The groups are shells around one centre, one inside the other: the same stretched ball of 6 dimensions in 9 sizes.
(in the rows, 128 means zero)
Some rows, each with its group after it:
[179  99 143 193 165 176 104 111 144 127 107  72 153  99 124 211 128 130
  91  96 125 108 188]  zik
[127 117 192 145  82 126 135  69 171 125 121 124 124 112  98 156 115 125
 147 148  96 182 162]  mezuk
[149 136 201 181 139 176 126  70 145  94 141 122 185  95 116 196 138 117
 149 122  89 173 144]  zik
[123 121 198 138  85 115 142  72 164 118 128 130 126 115  92 146 123 114
 172 157  91 185 146]  duso
[165  88 156 144 113 118 125 122 161 135 109 103 112 118  67 149 123 123
 169 146 141 128 158]  Nisev
[150  82 140 147 125 117 127  95 165 133 111 108 122 108  98 158 113 145
 145 132 129 137 190]  mezuk
[156  88 159 149 132 125 125 101 137 137 116 104 129  97 118 168 127 109
 133 123  99 136 164]  dav
[177 125 199 181 134 184 119 100 151 102 133 120 176  99  76 190 140 119
 168 128 125 155 131]  Nisev
[166 103 149 173 150 146 115 115 144 127 109  77 135 111 111 186 130 116
 123 118 120 114 171]  zun
[127  87 135 136 129  89 136  86 160 130 114 104 113 115 117 146 115 135
 150 140 107 142 193]  Nisev
[137  97 176 147  73 134 128  70 186 138 110 125 117 107  91 160 101 150
 126 138 117 175 188]  zaz
[173 117 171 181 156 164 115 114 135 113 121  87 157 106 105 193 142 104
 140 119 114 124 146]  binem
[131  76 142 124 111  84 138  87 158 142 112 116 104 108 110 138 111 130
 150 142 105 148 187]  binem
[164 142 199 188 138 181 121  95 153  93 133 106 175 111  85 192 142 115
 165 132 117 154 133]  zaz
[143  89 151 145 105 116 127  91 171 137 108 107 112 113  97 156 110 140
 137 137 122 146 188]  mezuk
[119  95 188 120  70 103 147  53 176 128 129 159 123 100  92 134 107 140
 173 155  95 202 167]  zaz
[134 125 186 169 126 154 130  58 157 103 135 124 167  98 123 184 125 132
 140 126  88 178 168]  binem
[137  85 170 116 103  83 143  96 145 136 123 131 109 106  93 129 126 103
 184 154  96 159 145]  zaz
[161  71 151 134 130 110 131 105 145 136 121 126 129  95  92 149 124 124
 169 134 119 139 163]  duso
[199  70 121 168 168 142 108 150 141 139 102  76 129 106  82 178 131 126
 142 114 160  80 173]  zik
[159  93 183 142  95 130 127 103 152 142 114 117 118 103  86 158 123 109
 147 138 111 152 148]  binem
[170 102 164 165 156 145 123 109 137 113 127 107 157 100  97 176 139 114
 165 126 118 131 148]  binem
[140  97 186 131  81 116 138  81 169 131 122 139 120 106  77 142 116 128
 172 153 111 177 155]  zun
[158 104 145 187 153 167 112  85 159 119 113  88 157 100 129 204 119 148
  98 103 118 132 201]  zik
[143  94 143 157 147 123 128  85 153 120 121 106 142 103 121 170 121 137
 141 124 109 141 188]  zun
[126 105 169 141 116 108 137  76 149 125 123 114 126 108 123 156 123 113
 146 139  83 162 167]  gesa
[200  80 165 162 124 159 110 139 144 146 105  97 127  99  69 177 130 111
 138 121 145 112 146]  zik
[201  73 131 172 169 154 107 141 138 135 108  85 142  98  88 186 132 126
 138 109 153  90 169]  gesa
[121 130 203 145  95 123 141  66 157 111 133 129 138 112 105 155 128 108
 167 152  79 188 142]  gesa
[117 110 180 146  85 124 136  52 178 126 121 128 127 107 115 160 106 142
 130 139  91 187 186]  dav
[124 102 177 131  80 105 140  70 177 129 120 132 114 114  90 140 110 135
 163 155 105 180 171]  gesa
[158 100 151 168 121 144 116 104 166 135 103  83 121 116 101 179 116 134
 115 124 129 127 186]  dav
[113 139 209 150  95 131 144  50 166  98 140 139 152 111 105 158 126 120
 174 153  78 203 146]  dav
[179  85 148 168 152 150 113 118 136 135 111  91 141  95 110 187 130 117
 122 110 121 114 169]  mezuk
[157  76 170 116  85  92 136 118 155 151 110 123  92 112  63 126 121 106
 182 158 123 145 142]  Nisev
[151  84 121 170 158 133 115  95 150 136 104  75 130 103 144 190 115 139
  89 103 111 114 214]  Nisev
[159  61 108 140 155  89 122 127 139 151  99  75  98 111 118 155 121 119
 129 123 124  93 194]  dav
[165 121 176 188 135 180 113  93 157 114 118  94 160 104 106 201 128 129
 117 114 118 142 168]  mezuk
[129 138 206 157  99 141 137  70 164 103 133 126 148 115  93 163 130 115
 172 151  93 185 140]  duso
[155 108 198 140  72 128 130 107 166 136 113 119 109 118  58 145 124 107
 171 157 122 161 132]  zaz
[152  72 136 138 142 101 129 105 140 139 114 105 119 101 115 155 123 120
 146 127 110 126 178]  zun
[184  81 147 167 138 153 113 120 155 135 108  99 137 100  85 179 123 136
 135 117 145 117 174]  zun
[161 106 183 154  96 142 125 104 168 127 116 116 127 113  66 159 123 125
 164 145 131 153 149]  duso
[167  75 157 146  99 134 122 102 171 146 107 119 118 101  77 160 109 144
 139 131 139 143 180]  duso
[159 113 197 148  97 137 130 106 155 124 122 119 129 112  69 156 132 103
 175 150 116 158 128]  binem
[137  95 139 167 137 139 122  68 168 123 115 104 143 101 133 184 108 159
 107 113 110 148 215]  zaz
[159 150 208 197 127 197 117  82 159  94 132 106 179 108  95 204 137 120
 141 125 109 165 141]  zik
[160  55 116 131 141  89 128 116 151 146 107 106 108 104  96 143 115 138
 158 132 136 114 191]  gesa
[162 118 165 185 146 167 114  99 152 114 117  86 154 108 111 197 131 124
 122 116 116 132 169]  zun
[190  70 137 153 133 131 115 142 153 146 101  91 114 110  66 161 124 127
 152 129 159 101 167]  dav
[174  72 109 167 184 128 114 123 138 132 107  76 136 102 121 182 127 133
 124 106 134  90 197]  duso
[125  97 174 127  77  96 138  82 167 143 111 117  97 116  99 139 111 118
 146 152  97 167 169]  Nisev
[142 125 216 153  77 151 131  75 162 123 126 131 138 104  89 166 124 110
 150 144  93 187 137]  gesa
[147  72 119 146 151 102 126 100 146 139 109  92 119 104 128 163 117 133
 127 120 113 118 200]  mezuk

New rows, each followed by its group:
[151  68 137 138 114 109 127  95 166 145 108 115 112 103  98 152 107 146
 138 130 128 139 195]  zun
[148 133 201 180 108 178 121  72 164 111 125 112 159 104 106 194 125 126
 124 125 100 172 158]  binem
[189  61 139 144 127 125 117 138 149 153 102 100 111 102  71 157 122 124
 151 128 151 106 165]  mezuk
[173  92 166 158 107 146 119 113 167 135 109 108 125 109  68 166 120 133
 150 135 144 136 162]  duso
[152  63 106 141 165  90 126 112 140 140 108  88 115 105 126 156 120 131
 138 121 119 105 200]  dav
[133 119 179 164 128 146 133  59 165 100 136 132 167 100 112 175 122 143
 157 132 100 179 172]  zik
[162  49 118 131 129  95 124 115 150 160  99 100  98 100 106 150 110 134
 128 123 129 113 198]  mezuk
[186 112 193 173 110 174 112 124 151 131 111  97 137 108  70 184 134 103
 140 129 131 133 132]  Nisev
[188  85 131 181 169 158 106 129 142 131 105  73 143 103 105 195 130 128
 117 105 142  94 181]  mezuk
[129 132 230 147  63 150 142  50 180 106 140 163 154 102  74 155 119 132
 182 157  96 220 136]  zaz
[155  66 135 133 104 102 127 107 174 149 102 111  99 112  78 142 106 148
 150 140 144 132 192]  zaz
[153  32  92 117 136  64 128 118 150 168  94  95  81 104 114 135 105 139
 131 126 131 102 215]  zaz
[172  57 142 139  97 123 119 112 168 163  97 111 100  99  82 156 104 144
 123 125 143 129 191]  Nisev
[194  59 118 162 168 138 110 135 138 144 105  88 133  93  99 179 126 132
 129 106 147  90 184]  duso
[132 100 172 141  85 118 133  75 176 134 114 121 114 112  95 152 108 138
 143 144 110 169 179]  binem
[137 105 153 154 142 115 130  90 144 121 120  96 132 110 126 167 128 114
 141 130  94 139 172]  duso
[132 126 206 155  90 150 137  53 175 104 137 149 159 101  90 165 119 139
 168 145 100 201 155]  dav
[124 119 200 144  77 129 136  62 168 126 123 128 127 108 105 159 116 120
 141 145  85 190 159]  gesa
[160 130 188 184 131 175 117  92 152 110 123  97 159 107 105 196 134 115
 130 122 108 149 152]  zun
[141  66 140 127  99  96 132  87 170 150 107 121 101 103 100 143 102 147
 138 136 121 149 198]  duso
[159  71 136 144 125 113 121 111 149 153 101  92 105 104 112 163 116 123
 117 122 118 120 187]  mezuk
[157 136 204 186 140 184 122  75 143  96 139 119 186  94 114 201 140 114
 144 119  92 169 140]  Nisev
[137 127 193 164  92 149 126  77 169 121 117 107 132 115 101 174 120 122
 130 138 100 170 162]  gesa
[163  85 133 155 155 118 123 118 145 128 112  90 128 110 101 164 128 124
 152 128 129 112 175]  mezuk
[132 120 170 159 145 128 135  74 148 100 136 117 159 106 119 168 133 122
 167 136  92 162 161]  zik
[125 115 188 144  96 126 140  59 170 113 131 139 142 106  99 155 117 135
 165 147  96 189 164]  mezuk
[145 123 202 154 107 143 135  81 156 108 135 133 153 105  84 162 132 114
 180 147 102 177 134]  zun
[158 118 168 183 140 166 115  93 152 117 116  89 152 106 117 197 128 124
 114 115 110 138 172]  zun
[141  73 163 128  80 111 134  75 176 146 113 140 111  98  90 144 101 149
 144 139 118 171 187]  Nisev
[158  81 173 126 101 106 136 107 151 138 120 133 117 103  71 137 125 113
 185 150 120 152 142]  duso
[164 106 160 169 137 144 117 115 149 127 111  84 132 114  99 179 131 113
 135 127 122 122 162]  zun
[149 114 142 188 166 158 116  84 155 108 119  83 161 107 134 200 125 143
 112 108 113 130 198]  zaz
[171  71 123 162 163 132 115 114 140 139 107  87 134  96 122 182 123 131
 116 106 125 106 193]  zun
[146 110 186 147  90 129 130  94 165 129 116 115 119 115  81 155 121 117
 157 148 113 161 151]  zun
[136 108 198 140  70 130 133  75 169 135 118 130 119 107  90 154 114 121
 145 146  99 182 156]  duso
[169  41 118 119 108  83 124 133 158 173  90  98  74 109  81 134 107 130
 139 135 146 106 191]  zik
[162  69 119 146 168 104 124 118 132 137 111  89 124 102 121 163 128 118
 141 119 116 104 182]  duso
[153  99 153 151 150 117 130 107 139 118 123 102 138 109 104 161 135 111
 168 135 111 130 156]  duso
[177 116 199 159 116 153 124 123 144 118 124 112 142 110  60 165 143  94
 184 145 126 143 113]  zaz
[158 118 194 162 113 156 128  88 162 108 131 129 157 104  75 169 130 127
 175 141 120 167 142]  duso
[154 141 207 174 133 165 128  91 141  96 138 114 171 106  96 183 147  97
 172 137  95 163 121]  zik
[129  84 160 132  80 107 135  69 181 143 111 129 107 107  99 146  99 150
 135 141 112 172 195]  zik
[192  95 154 185 160 175 106 125 138 128 111  82 154  97 102 202 135 118
 118 104 133 107 164]  duso
[137  92 163 146  91 125 128  74 176 139 110 117 117 106 104 161 105 145
 123 133 112 163 192]  duso
[200  57  98 172 174 139 100 154 141 154  88  55 115 107 101 187 123 132
 103 100 161  62 200]  Nisev
[143 107 144 167 165 128 126  91 143 110 124  93 151 108 129 178 131 125
 143 123 103 132 179]  dav
[158  71 128 152 134 124 121  96 163 140 107 104 125 100 108 168 109 152
 125 119 132 128 205]  binem
[139 125 189 169 127 158 131  61 159 100 137 130 172  97 112 182 127 135
 153 129  96 180 162]  duso
[129  87 162 128  96  99 139  75 166 135 119 130 114 105 102 142 110 134
 155 145 103 168 178]  zun
[199  59 134 151 146 131 110 152 131 158  98  83 112  99  86 169 130 107
 132 115 143  87 161]  zik
[178  51 111 144 141 109 114 135 147 162  92  79  97 105 102 162 115 130
 116 116 142  90 197]  mezuk
[162  60 146 125  98 101 127 114 159 159 102 114  93 104  81 141 111 127
 146 138 131 132 176]  mezuk
[159  81 149 155 115 138 121  91 171 137 110 115 130  99  95 169 109 152
 129 123 133 144 193]  duso
[155 122 207 161 107 159 128  86 149 115 131 126 154  99  92 175 134 106
 157 136  97 172 131]  binem
[147 133 208 176 104 179 127  61 172 100 136 137 174  98  92 186 124 140
 152 132 107 190 154]  zik
[178  79 121 173 179 142 111 122 135 132 108  75 142  99 123 191 129 127
 115 103 128  95 189]  mezuk
